The same things were measured in two ways. Each way mixes the same 11 hidden numbers, adds some noise and spreads widely along 5 directions of its own, which tell nothing about the thing.
Some things both ways: the first way, then the second way.
[  6  -8   7  12  15  63  19   6 -39 -29 -34   0  20 -25 -11 -15 -39 -16]
[ 42 -15 -32  35  -8   7  -5  31  -7 -14  35 -11 -21   0   2 -27  -6  -8]

[ 10  10   1  22  23  23  25  27 -12  10   9 -13  21   3  19  -4  -3  -9]
[ 10  29  47   1 -23  39  34  31  -9 -23  -9  13  26  15  34   8 -59  41]

[-28  -2   5  -1 -29   6  23  -8  38  -6 -21   4 -39  11   4  17 -17  22]
[ 38   2 -46  33   1   1  19 -12  27   5  24 -21 -19   0  32 -15 -10   0]

[ -4  33   4  28  19  -5   9   9  -6  20 -22   4  23  32 -30 -25 -50  13]
[ 51 -20  22  35 -21   9  16  -5 -13 -27 -23   6   3  18   7  -4   9  50]

[ 33  26  -7   2  14 -15   5  30   1   5  34 -10 -30  56   2 -19   2  -6]
[ -2  32  28   8   1  12   3 -10  12 -25 -22  -8  37  28   7  41   1  36]

[ 34  -4 -14  32  38  -1 -21  16   4 -42  40  19  25  28  20 -25 -16   9]
[-21  -7 -51   1   7   2  -5 -18  -7   4  40  -1 -15 -48  -9 -29  -1 -45]

[-46 -11  -5  50  44 -54   5 -33  22 -34   9  24  -5  13   4 -19 -13  53]
[-19  -9   8 -13  12 -19  -4 -46  21   6 -32   8  37  14 -24   8  33 -18]

[-16  24   7   2 -12   2   9 -21  -5   4 -20   6  26 -16 -29  20 -33  11]
[-41  16  41 -15   3  18  13 -17  20   9 -46  30  16   5  -6  55 -27  33]

[  9  -5 -31  21 -58 -14 -21  10  -2   7 -11  -3   3  14   6 -14  10  16]
[ 19   3   4  12 -14   5 -20   1  -2   1   4 -10  -1  22 -12   1  36   7]

[ -1   3  21 -25  14  38  -2  28 -52 -13  -1 -10  17  -4 -10   7 -15 -31]
[-15  27  29 -13 -14   6  -8  22  43  -4 -29   6  39  47  24  31  -2  35]

[-20  -9 -14  36 -12 -24   2 -30  20 -23 -16   8  -6  -9  10   0   5  32]
[ 60 -18   9  31 -15   7  23 -18 -14 -20 -11  13   7  40  -2 -24   8  33]

[ 31  18 -16 -22   8  18   6  23 -41  21  11 -21  11  -6 -16 -18   2 -43]
[ 22  11   9  26 -13  29  15  14 -42 -33  16   0  30  13 -11   1 -41  17]

[ -5 -17  -9  13  11   4  21   8  17 -41 -12   9  -2   5   0 -15 -29   5]
[ -9  23 -13  13  10   4   8   1  -5  -8 -13  18  12  -8  15  14 -12  -6]

[-16  16   0  30  59  29   3  -6  -6  23 -19 -11  42  -1 -18 -28 -34  22]
[  0  -9  -2 -12 -11  21  13 -11 -27 -21  -1 -25   7 -43  -5 -16 -17 -16]

[-49  -8  -8   5  11  27  15 -39  40 -69   1  24   5 -56  22  13   9  32]
[ -8  12  26 -31  16  13 -22  -8  32  19 -24   2   5   3 -13   2  -2   9]

[  9  -1 -12  25 -20 -20  22 -14   9  31 -13 -16 -12 -18  12   7  30  -9]
[ 57 -15  19  10 -19 -14  -7 -20  21   5 -15 -16  -8  50 -12 -16  73  25]

[ -8  14 -29 -15 -31 -21   4 -29  36  -9 -12  13 -44 -22  21   6   9   9]
[ 64 -19 -56  28  -9 -15  -1   9  28  12  79 -44 -30  15  -7 -64  14 -22]

[ -1  46  17 -32  -7  29  23   8 -49  68 -16 -21   2   3 -40  -3 -17 -40]
[  7 -36   1  21 -15   2 -16 -26  11 -12 -15 -14   4 -16  -9   6  36  34]

[ 22  -3 -10   2   6 -10 -23  -7 -34   0  33  -4  -5  13  -1 -16  41 -14]
[ 29 -18 -13  21   1  11   1 -38 -24 -24  -3   2  32  20 -24 -21  14   9]

[  2  23  -9 -21  -7 -16  41   4   7 -10  26   2 -28  -9   6  10  13 -24]
[-24  -8 -11   7   7   1  -6 -44   6   6  -6   8   1 -19 -18  14  22   2]

[-40  25 -20 -19 -10 -23   3   1   1  20  10   1 -14 -15 -14 -11  19   5]
[ 13  12  27 -11 -12  -6 -30   5  36  23  -6 -41  41  67 -14   8  24 -20]

[ 12 -13 -27  52 -13 -17 -16  -3  37  37  12  -5  14  36   8 -29 -16  42]
[-11  26  50  -3  -2 -11 -36  -4  30  25 -25 -39  17  16 -25  52  35   7]

[  0 -26 -13  53  27 -46 -19   2  10  -1  17  23 -23  19  21 -35   8  21]
[  8  -9  12   0  -4   3  17   2 -10 -22 -16  16  44  11  -6 -15 -21   1]

[ 16   6 -13   8  13 -19   0  15  37 -15  14  10 -21  17  20  -9  -1   5]
[ -1  -5 -17  -9   5 -16 -24 -31  14  -6  -6 -17 -28 -30 -27 -12  60   1]

[-24  25 -11  44 -27 -23 -13  22  28 -39 -45  34  20  46 -19 -26 -64  50]
[ 16 -19 -42  21 -15   1  -1  -7   5  -2 -15  21 -33  -7  31 -11  42  -7]

[-17  -9 -11  31  17 -19  -6 -10  68 -30   2  26 -24  -2  23   1 -20  45]
[ 37  -6 -20  18 -11  10  45   7   1 -12  19 -12  -6   3  16 -23 -51   4]

[ -1 -12 -37  26  -5  12  23  -4  39 -30 -22  -4 -39 -39  31 -12  16  22]
[ 33   3  -3   6 -13   8  -4  14 -26 -38  14 -39 -13   1 -33  -9  20   3]

[ 11  37 -16  -3   0  -9  26 -18  -8  17 -13   2 -46 -21 -16 -14   8 -11]
[ 15 -54 -58  35 -23  27  60 -11 -36 -45  23   8  31 -13  17 -23 -47   1]

Other things, the second way, with their names:
Z_146: [-11  11  13   7  -3  12  20 -36   7 -24 -33  35  24  41   2  33  18  34]
Z_785: [ 34   0 -13  63  -2  23  23  -1 -34 -37   3  -7  55  13  21   7 -41  13]
Z_483: [-16  15  22 -32  -8 -16   1 -27  37   3 -37  -2  18  34  -2  19  51   4]
Z_319: [  0 -23   5  -2  -5   4  -3 -31 -17  -8 -10 -13 -21 -35 -33 -13  23  -8]
Z_75: [-31  36  -8  -5  24 -10  -7 -28  25   9   9 -24  19  -6 -16  22  -7 -23]
Z_813: [  2   6   0 -23   2  31  30 -14 -26 -28  15   9  -7 -10 -28 -26 -34  -5]
Z_128: [ 29 -19 -10  21 -20   0 -16 -11  32   7  -7 -13  15  26  12  -7  35  37]
Z_613: [ 10   3  11  10  -8   9   0 -27  18   1 -36  -9  19  36   8  28  26  25]
Z_79: [  4  12 -15  31  -5 -10   2 -35   7  -9   5 -33  21   8  -1  20  28  -3]
Z_112: [ 14 -10   1   4  -8 -18 -34 -23  -2 -11   4 -25  -1  -4 -42 -19  66  10]
Z_105: [ 22   6  -1   2  -6 -27 -45   4  37  19  23 -35 -13  32 -18 -22  58 -25]
Z_12: [  8 -12 -10   5   5  -4 -26 -41  -8 -11  -9 -21 -34 -24 -41  -4  60   3]
Z_290: [ 17  16   8  11  -1   9   6 -13  10 -14 -10 -14  19  19   7  15  -3  23]
Z_28: [ 19  18  33 -29  -1  -1 -36  28  57  24 -19 -38  39  43   7  -7   3   5]
Z_371: [  0  20 -11 -15  10   1 -13   0  18   9  21 -19  -3 -36   4 -26   1 -12]
Z_104: [ -6  10 -19 -12  -4  -1   7 -13  21   0  13 -22 -14  11  -4   2   9 -31]
Z_326: [ 41  -4  41  14  -4 -17 -18 -21  35  15 -16  -3  -1  55 -26  -8  36  35]
Z_795: [ 59 -52 -30  45 -23  -6  -6   2  17   1  10  -2  -7  41   7 -30  37  24]
Z_688: [-18   8  14  -1  -2  14   5 -25  -1 -15 -31   4  29 -21   7  23   5  37]
Z_27: [ 34   5 -19  -7 -17 -15  29 -17  37   2  24 -26 -16  25  11 -31  25  13]
Z_733: [ 30 -30  28  30 -18  19  17 -21  -8 -13 -39  15  51  33  12   8  -5  40]
Z_463: [ -7   0  31   3  -7  25  -3 -24   3   5   1 -29  16 -35 -17  12 -29  30]
Z_564: [ 67   7 -34  35 -14   8  -9  30  -9  -6  44 -40 -26  27   6 -32  19 -20]
Z_653: [ 53 -61 -22  48 -20 -10 -13 -33 -21  -5  -9   5 -28  -1 -21 -36  48   9]
Z_967: [ 41 -11  -6  18 -15 -30 -11 -11  28  12  -9  -8  10  59 -11 -16  62  -2]
Z_939: [ 20 -52 -66  24   4 -17 -13 -58   5  13  15 -10 -48  -7 -38 -29  71 -35]
Z_649: [ 23   9  17  -1  -2  12  29  26   2  14 -18  16  13  20  16  -6 -55   1]
Z_169: [-31  13  -5 -10 -18   5   6   1 -11 -23   5  21  29   4   2   0   1  12]
Z_548: [ 34  -4 -40  12 -11 -12   8 -23  28   2  26 -19 -25  16  15 -37  25  -9]
Z_357: [ 40  18  -9  21 -12   1   5  12   7 -19  23 -26  -7  22   4 -16  -1  14]
Z_239: [-43 -10   2 -24  -8 -19 -27 -30  42  13 -28  -3  11  -2 -15  21  60   7]
Z_398: [ 28   6   1  13  -3   3  -3  27  36  27   8   4  19  55  13  -4 -21  -6]
Z_502: [ 17  11  13  -4  10 -13 -51   5   9  23 -35 -13  21  48 -27   3  45 -39]
Z_904: [  9  -9  20  29   2   2  -7 -49 -19 -12  19 -18  22 -20 -47   2  18  24]

Some of these things the first way, each followed by its name:
[ 60 -36 -13  -1 -37 -27 -57  60 -48  37  31 -18  -7  36  28  -4  39 -47]	Z_169
[ 11 -30 -12  46   7 -37 -22   4  11 -21  17  14  -1  19  21 -16  11  17]	Z_967
[ 19  13 -21  21  12  -1   4  -2  29  -5  13  -3   1  28   7 -19 -10  18]	Z_688
[ -5  -4  -9   7  18   4 -35  32 -22 -20  28  18  37   8 -31 -37   2  -2]	Z_502
[-23  15  16  -7  45  28  28  19 -27 -29   7  14  39 -21 -26  -9 -36 -21]	Z_653
[-10  26 -15   5 -25 -30  16 -24  28 -30  -1  27 -22 -16  -9   5   5  12]	Z_939
[ 21  33 -14  18  -6 -39 -14 -11   2  20   2   6 -17  -8   2   2  26  -4]	Z_813
[-11  12 -14   9  20  -3  39  -4  17 -15  42  10 -15 -12  11 -16  28   2]	Z_733
[  7  14  17  -3  42  11   3  36 -53   3  16  -9  29  24  -8 -15 -21 -31]	Z_105
[ 26   7  24 -26  55  58  38  13 -38  -8  27 -27  11 -15 -12   9   3 -51]	Z_290
[  6 -36   2  12  13  23  -8  17   6 -32   5  -6  -8   6  30   7  -5   6]	Z_357
[ 29  -6  14  -3  57  19  46  30 -23   3  52 -33  -9  30   9  -7   6 -36]	Z_79
[ 12   8 -16 -12 -16   4 -16  18  24 -17  38  14 -23  19  21  -5  18   5]	Z_128
[ 57 -12 -15  38 -18  29 -24  30 -14   7   3 -11  11  31   8 -25   7  -1]	Z_564
[  7  46  -1 -14  19  27  14  -7 -18 -42   0  22  15 -17 -24 -13 -29 -11]	Z_795
[ 24  39 -19 -29 -22 -27 -20  21  11   4  34  31 -13   6 -21 -12   5 -24]	Z_398
[-13  31   0 -19  11   4   5  -9 -20   4 -17  -4  21 -11 -24   0 -29 -11]	Z_239
